The same things were measured in two ways. Each way mixes the same 9 hidden numbers, adds some noise and spreads widely along 6 directions of its own, which tell nothing about the thing.
Some things both ways: the first way, then the second way.
-113 -141 -172 -298 247 167 -48 22 226 35 -135 -62 183 -123 -169 -54 -82
-334 143 295 -62 -187 88 93 -84 210 169 -23 -8 271 140 184 300 56 -232 109 210

140 83 118 -407 -134 -220 -92 347 41 210 -425 90 90 -310 -34 214 167
-10 -120 -82 -224 -81 84 -159 62 -5 -10 44 187 -62 -117 218 38 166 -109 177 -68

92 37 363 225 -500 166 48 117 -195 -54 -81 -216 415 354 -387 -423 176
-101 116 -100 -184 -124 60 81 -16 -29 41 47 173 -49 74 -127 -16 -30 206 66 142

-44 -276 -36 87 141 295 -163 54 -82 7 -128 68 382 146 -15 -300 -29
-146 -134 225 228 -51 36 172 -3 108 -34 136 -93 140 66 11 82 -70 0 -126 153

86 -329 -137 335 105 -54 -208 22 -337 -29 -95 173 356 184 44 -158 -270
-173 -290 184 130 4 -26 -98 -47 91 85 118 -172 114 60 0 147 -5 -49 -177 93

-223 108 -37 -164 -157 215 1 -231 -112 -66 191 216 -64 180 -119 -79 -138
-75 -33 -192 -201 -106 214 99 -79 -82 -17 130 52 -19 -47 -21 42 10 119 106 106

20 -71 -199 144 -64 22 -96 99 -91 -175 -134 36 102 -39 181 98 116
255 -232 220 196 72 171 -32 136 -149 -103 227 -134 -147 -34 182 37 5 113 159 117

-22 170 219 73 -287 -179 -409 60 -150 128 -367 303 293 75 -14 289 -73
-113 -123 80 -115 -10 -16 253 116 -232 96 11 -83 -62 106 -111 92 -8 190 -67 267

88 46 230 -82 -166 -204 -92 174 -153 61 -108 205 -101 -221 53 310 150
-174 -5 129 105 32 -47 289 13 -141 48 -65 -171 181 89 -319 -15 -249 145 -353 119

21 -467 206 110 27 326 -72 97 -44 48 -284 -279 295 29 -27 -332 150
-156 -143 -93 39 -31 4 -40 81 -58 208 -91 -12 237 -143 -98 -119 -150 -5 -288 -25

72 -173 -253 -242 221 -19 -93 174 -103 -118 32 251 -41 -104 -115 -230 77
-128 77 -119 58 -178 -88 -35 154 -62 463 51 207 273 -83 88 2 -276 51 105 9

-85 202 111 76 -330 -72 -93 -233 -338 -151 263 198 -258 31 -14 252 -182
-220 54 -49 26 -186 20 63 177 -107 310 109 203 223 1 -17 165 -161 87 113 193

11 -4 -129 214 -85 236 18 184 -284 -178 -122 279 386 433 -208 -826 226
155 -44 48 86 -20 17 60 69 -193 -60 131 -12 -104 -7 71 -85 -128 157 62 63

-34 -126 32 124 93 -279 -301 70 -75 -62 -322 301 52 -81 24 231 -45
-6 -28 194 69 105 -145 -77 250 -138 192 -239 -45 31 59 -81 -194 -105 16 -216 -63

-177 -254 -199 221 -73 84 161 -200 40 -224 -131 -328 -134 25 62 201 -210
-135 -205 144 17 53 192 38 92 -92 -167 1 -73 -121 21 -182 -64 103 162 -237 275

-173 293 -117 143 -343 115 -21 -118 -255 -218 56 19 -124 114 -61 207 -180
-110 139 -8 -282 -169 -3 291 -147 -81 -115 45 79 -179 121 -39 -44 39 209 26 226

-68 34 -59 -230 -3 223 109 54 101 72 36 -16 -3 25 -345 -171 18
-28 -54 93 -57 -45 46 32 -134 -103 -1 161 -157 -199 127 -12 -18 -31 229 0 216

21 62 -122 18 101 -247 -130 99 -368 -181 192 561 -227 -32 -114 12 -23
-144 55 54 33 -80 -3 130 -153 -2 83 4 -136 140 172 -19 -38 -171 27 -108 71

-47 58 107 130 -159 95 -179 -13 -100 -38 -97 -10 80 -31 21 199 -75
119 -336 51 53 88 19 -103 -86 65 -37 1 -225 35 121 112 45 32 -131 -104 -175

-189 -120 -557 -146 359 181 67 -8 33 -274 141 251 -37 61 -138 -268 -39
0 32 48 53 -32 117 72 -140 5 -33 1 -37 120 23 32 -40 -166 4 -20 -12

-146 241 261 -169 -181 -3 -88 -94 -147 35 124 221 -279 -146 -126 321 -46
-30 31 46 1 -129 22 -1 70 -65 22 84 101 -39 47 114 -53 -39 74 83 141

-212 -189 -462 169 271 287 -132 -77 29 -229 -109 -85 346 120 -70 -121 -224
136 -53 160 -30 -20 29 -85 -161 72 -108 -8 -51 -22 84 212 -1 56 -79 40 -46

54 -369 -247 491 36 139 -58 126 -107 -300 -266 -443 275 72 -42 -142 -73
-49 -128 93 -24 -120 35 92 -69 -3 -13 164 -65 -192 204 57 -76 85 203 -41 255

81 205 229 -209 -259 86 71 163 -189 211 -75 -92 -70 -342 22 247 103
-50 -4 207 49 -101 -127 -64 -55 -65 -62 99 -19 90 -70 144 84 -66 -60 -13 37

122 -20 111 14 -115 -446 -182 235 -327 -54 -166 273 -3 -189 -85 250 100
-44 -226 -137 -102 -110 152 102 -67 -222 -33 44 -35 27 43 -6 -29 -65 201 -129 212

Other things, the second way, with their names:
(277): -140 -285 154 -13 44 66 -186 -79 84 205 -102 -224 330 -74 115 218 31 -256 -165 -67
(361): 100 -274 285 289 66 153 -4 92 89 -45 266 -43 -213 76 196 -12 37 127 95 232
(406): 19 -41 172 -68 104 149 -112 30 -39 -40 -163 -168 -33 1 27 -91 60 -100 -85 -21
(303): -224 -30 154 19 -41 71 -103 -10 252 98 -194 127 428 -19 125 169 -20 -363 -59 -107
(291): 216 270 73 -218 84 -5 -74 -10 -50 51 -276 -58 116 -200 -14 -89 -59 -155 55 -361
(381): -20 -14 111 -65 39 14 -71 14 -113 104 -29 -41 -57 28 -46 -15 -85 135 -7 103
(710): 60 82 59 95 43 60 -97 -178 50 -82 80 -153 24 112 -55 -53 -132 -42 -9 -152
(182): -133 244 60 -128 -181 -20 61 6 -66 83 -62 82 139 -53 -1 -21 -68 28 37 59
(533): -104 264 79 -256 -138 -162 135 -43 -32 29 -99 -114 -57 298 -14 -56 78 -78 -35 -27
(648): -121 95 -9 121 -103 12 91 180 -29 251 5 189 175 71 -3 -53 -218 72 35 89
(396): -20 -191 -100 -69 -85 149 57 -247 -53 -181 32 -115 178 -33 24 26 -39 -26 -160 -18
(368): 81 -266 66 52 -6 290 -154 -117 103 -175 10 28 129 -162 249 43 65 -131 10 -27
(6): -25 126 24 34 -26 -14 -179 56 10 241 5 28 245 -55 -12 134 -153 -125 115 -175
(577): 26 -95 -54 -106 -10 137 -163 25 -201 151 27 31 -34 -243 -7 -117 -71 247 3 125
(399): 242 -210 138 259 11 -82 77 397 -164 -78 233 102 -257 119 146 -48 35 183 114 95
(656): 150 -95 -237 -11 -30 58 -73 20 -123 157 143 -19 -15 -50 -15 -96 -117 168 76 -120
(734): -185 -51 254 80 23 48 132 -63 165 -52 -161 -95 195 209 -24 75 -27 -189 -204 45
(495): -303 236 64 -177 -96 85 70 -76 130 43 -73 48 160 -1 -109 54 -13 -157 -19 0
(583): -308 128 95 -8 -83 0 -56 11 208 233 -138 91 304 40 -47 50 -56 -158 -101 -11
(183): 91 8 93 24 23 42 144 36 -203 -157 164 -197 -283 97 -139 -196 -44 278 -69 127
(255): -84 -96 -8 -9 -39 -101 93 66 -153 14 -7 -71 -29 127 -174 -116 -71 186 -249 94
(82): -117 -14 82 -85 -49 -8 195 -108 -46 -10 -33 -117 96 172 -113 69 -50 13 -145 112
(526): 29 44 278 -174 -30 -49 -39 -102 131 -42 119 -124 -254 79 135 -10 240 32 109 41
(46): 14 59 -89 -140 73 -101 -110 -44 -4 314 -73 -173 46 -20 -178 -127 -112 65 -98 -234
(442): 238 -11 142 -24 -67 -40 40 31 -145 -202 281 -28 -436 30 133 -146 94 232 188 142
(72): -4 -147 36 78 -12 24 -104 126 -68 -86 -120 46 142 41 65 -53 -37 -152 -148 -121
(16): 177 -184 -21 28 -73 43 -89 146 -114 -78 108 171 -197 -117 238 -231 66 156 39 56
(443): 122 1 267 209 114 -7 -53 128 12 -208 -51 -44 -82 31 -56 -211 -77 24 -156 -43
(230): -52 -207 -101 -125 -151 -75 32 0 -135 191 49 10 128 -35 154 97 -47 47 -11 34
(568): -193 126 138 -140 -195 82 179 -70 -135 100 232 12 -144 9 26 102 -40 242 201 412
(275): -15 43 79 -12 14 81 155 -130 -83 -22 -42 -96 88 47 -176 -1 -166 132 -80 82
(286): -148 61 -30 -247 -159 179 28 78 -129 -70 160 76 -244 5 14 -50 218 112 172 232
(478): 58 118 315 -45 -56 -291 86 94 -322 72 43 -166 -286 94 8 -166 -52 292 -89 227
(352): -177 8 65 -120 -146 212 11 77 107 103 -1 286 21 -51 187 40 120 7 164 254
(153): -108 294 -120 -109 -224 67 -39 25 47 297 92 297 3 -75 97 -154 -131 181 261 118
(677): -93 -178 -45 7 -107 -53 264 80 -164 50 291 40 -82 46 -140 86 -92 302 -4 239
(594): -102 39 281 138 -14 -43 -121 178 44 -128 39 144 -62 9 27 -50 1 -63 -3 56
(214): -9 211 126 -192 -36 -89 -222 246 -91 86 -6 201 -200 -156 27 -117 114 61 175 12
(511): -26 120 145 -81 -51 66 -82 -58 36 -6 18 15 -54 -1 128 -3 34 -78 131 8
(336): 11 -193 231 296 88 133 -22 145 -199 110 91 -85 162 -107 25 88 -255 112 -39 179
(305): -291 254 208 249 -84 89 83 44 -2 263 49 20 152 49 -146 -150 -328 218 -77 317
(143): 13 227 269 9 65 150 -130 87 89 49 57 34 -145 -138 -13 -101 26 56 183 65
(34): 32 -212 -136 8 -94 193 -12 -79 -20 126 111 80 101 -25 155 46 -98 97 96 90
(244): 182 66 -135 -27 -144 -123 57 381 -343 49 185 212 -448 12 -32 -433 -28 501 49 174
(251): 63 -104 134 139 57 4 22 121 7 27 99 -154 -66 174 -20 56 9 -40 4 -59
(688): 114 15 -46 -108 -14 10 -163 51 -103 -6 -3 102 -84 -158 27 -156 -28 65 26 -109
(211): -405 173 393 135 -79 -68 67 -16 321 301 -182 175 529 -62 32 263 -193 -241 -68 83
(93): -65 -158 337 330 -7 -70 -43 266 -50 72 165 108 -153 21 78 -141 -57 228 -77 311
(571): -65 -1 260 67 -119 97 35 194 15 -129 316 334 -290 -37 159 48 119 164 317 372
(395): -1 -166 90 78 29 46 -17 -76 79 -25 36 -40 59 -36 -4 27 -62 25 -79 -15
(272): 80 249 181 -47 -3 -50 -168 163 -2 84 -7 175 -97 -129 101 -78 2 -20 222 -97
(618): 36 -138 264 -6 78 149 -122 126 65 -212 -147 142 -54 -31 194 -9 177 -179 25 36
(10): -290 102 318 350 -5 229 -13 327 372 93 -10 369 292 -78 119 102 -46 -267 126 122
(461): 46 33 -36 74 45 -123 -170 234 28 205 48 175 -112 -19 -1 -205 -114 60 62 -164
(171): -21 -54 -125 6 -62 218 -77 83 33 119 -25 196 199 -148 177 -19 -82 -121 132 -49
(608): -18 -53 -229 10 -118 196 112 -97 -95 -101 -39 133 221 -102 9 -125 -197 63 -122 1
(528): 18 -77 77 88 71 40 -122 189 -124 233 -173 -43 233 -124 44 -67 -141 -126 -94 -128
(11): -95 85 193 -13 11 -99 -13 1 111 126 -138 -54 69 125 -29 -80 -27 -76 -140 -58
(681): 149 -87 102 94 -26 -201 59 -12 -130 -85 -26 -76 92 163 -34 32 -138 71 -149 -77
(125): 76 -78 -279 20 -131 51 23 148 -305 -152 145 78 -225 104 -134 -347 -70 310 -129 85
(446): -152 -76 64 7 -92 54 -26 6 69 146 76 53 83 37 123 75 -16 -35 54 86
(270): -34 74 -41 -138 -95 -20 12 -54 -3 190 -45 14 187 -19 48 96 -52 -51 56 -70
(146): 163 -83 -90 -14 -23 99 -103 57 -166 70 161 19 -73 -120 141 -29 -65 85 213 -29
(524): 7 -5 567 190 68 -92 -56 49 63 -10 -16 -169 -81 82 141 -21 12 -22 -88 151

Some of these things the first way, each followed by its name:
51 -308 107 -69 -39 239 -126 28 57 -8 -48 -146 291 78 -73 -232 93
(46)
-117 -77 -107 168 -5 -128 -110 -70 -97 -196 -98 212 -68 14 48 174 -31
(406)
-314 84 141 -171 150 109 -301 -268 -106 -25 238 641 -27 200 -265 -90 -173
(648)
-28 -82 -39 10 40 42 -180 4 -161 -15 -29 231 122 84 -91 -86 -101
(446)
-187 -187 -161 263 -49 102 -48 -253 -437 -496 141 174 -175 255 33 -355 -151
(244)
-175 167 320 -9 -239 139 -306 -180 -246 148 -48 178 41 -1 -10 258 -137
(478)
-165 119 -129 -223 -72 289 188 -85 58 -47 111 -13 -158 21 -167 -97 -12
(511)
122 -212 -174 22 -47 -245 -79 68 -244 -108 -78 61 -6 -125 76 127 -84
(277)
-123 -19 33 -217 -195 166 -164 -76 31 -99 -83 7 270 -41 167 129 162
(291)
-143 -26 -115 -63 53 165 248 6 -23 -221 -116 32 -64 65 -136 -485 52
(72)
-29 -8 -128 -38 -88 16 143 -3 -161 -141 62 151 -109 49 -15 -114 -24
(495)
-9 -51 -6 110 -16 -79 -207 67 -232 -33 -83 281 124 72 -92 20 -43
(524)
-39 48 190 418 -443 215 -54 -39 -100 -135 -44 -433 165 38 31 320 99
(275)
-206 136 -165 -106 -7 -97 -89 17 169 2 -359 65 -35 -166 -34 481 -134
(618)
-49 -204 -467 56 47 -92 17 -45 -35 -173 -221 -117 45 -84 204 207 -253
(214)
-37 -119 -215 -175 233 -26 -229 129 -76 -27 -16 411 259 119 -300 -239 -8
(34)
7 -159 -261 319 149 -156 -334 103 -258 -165 -61 449 93 169 -29 48 -110
(361)
-50 -4 -161 -103 -149 -110 89 -101 -213 -281 166 -102 -371 -324 195 411 -65
(182)
106 24 36 169 -182 -321 -132 160 -401 -156 -79 350 129 123 -114 -98 30
(303)
49 -188 -200 -215 82 -65 25 196 -27 -66 -194 50 142 -119 -24 -100 104
(688)
-125 -370 7 461 234 352 -255 96 150 11 -492 -232 635 95 93 -24 9
(443)
-128 20 -178 204 -268 222 -82 -209 -391 -298 84 -65 -7 192 60 -148 -215
(230)
-110 -327 -265 147 163 189 -188 33 52 -79 -251 -248 356 -101 127 257 -65
(368)
61 -171 98 -30 -29 169 130 258 180 -38 -220 -103 52 18 -167 -287 327
(10)
116 -367 -143 60 276 -254 -186 259 -161 -80 -363 210 362 -60 6 -159 -36
(255)
-202 -176 -358 -225 226 75 -39 -75 -111 -254 18 198 -197 -76 -16 -70 -133
(16)
-45 -33 72 128 -188 -131 -154 -77 -248 -213 -5 192 -230 -69 170 228 82
(528)
115 -139 -139 -81 -99 -70 -61 178 -98 -187 -162 -146 149 -179 81 56 118
(270)
212 -111 -299 224 -178 -267 12 221 -447 -299 20 154 14 57 55 -60 38
(395)
-30 202 248 -60 -159 -48 35 77 -88 180 -140 166 -134 -138 -67 243 -33
(594)
25 -19 -53 15 32 107 -64 205 23 -31 -329 -183 491 -100 -45 -74 31
(681)
73 -82 353 384 -247 119 -301 193 -238 5 -283 91 408 230 -101 -234 298
(171)
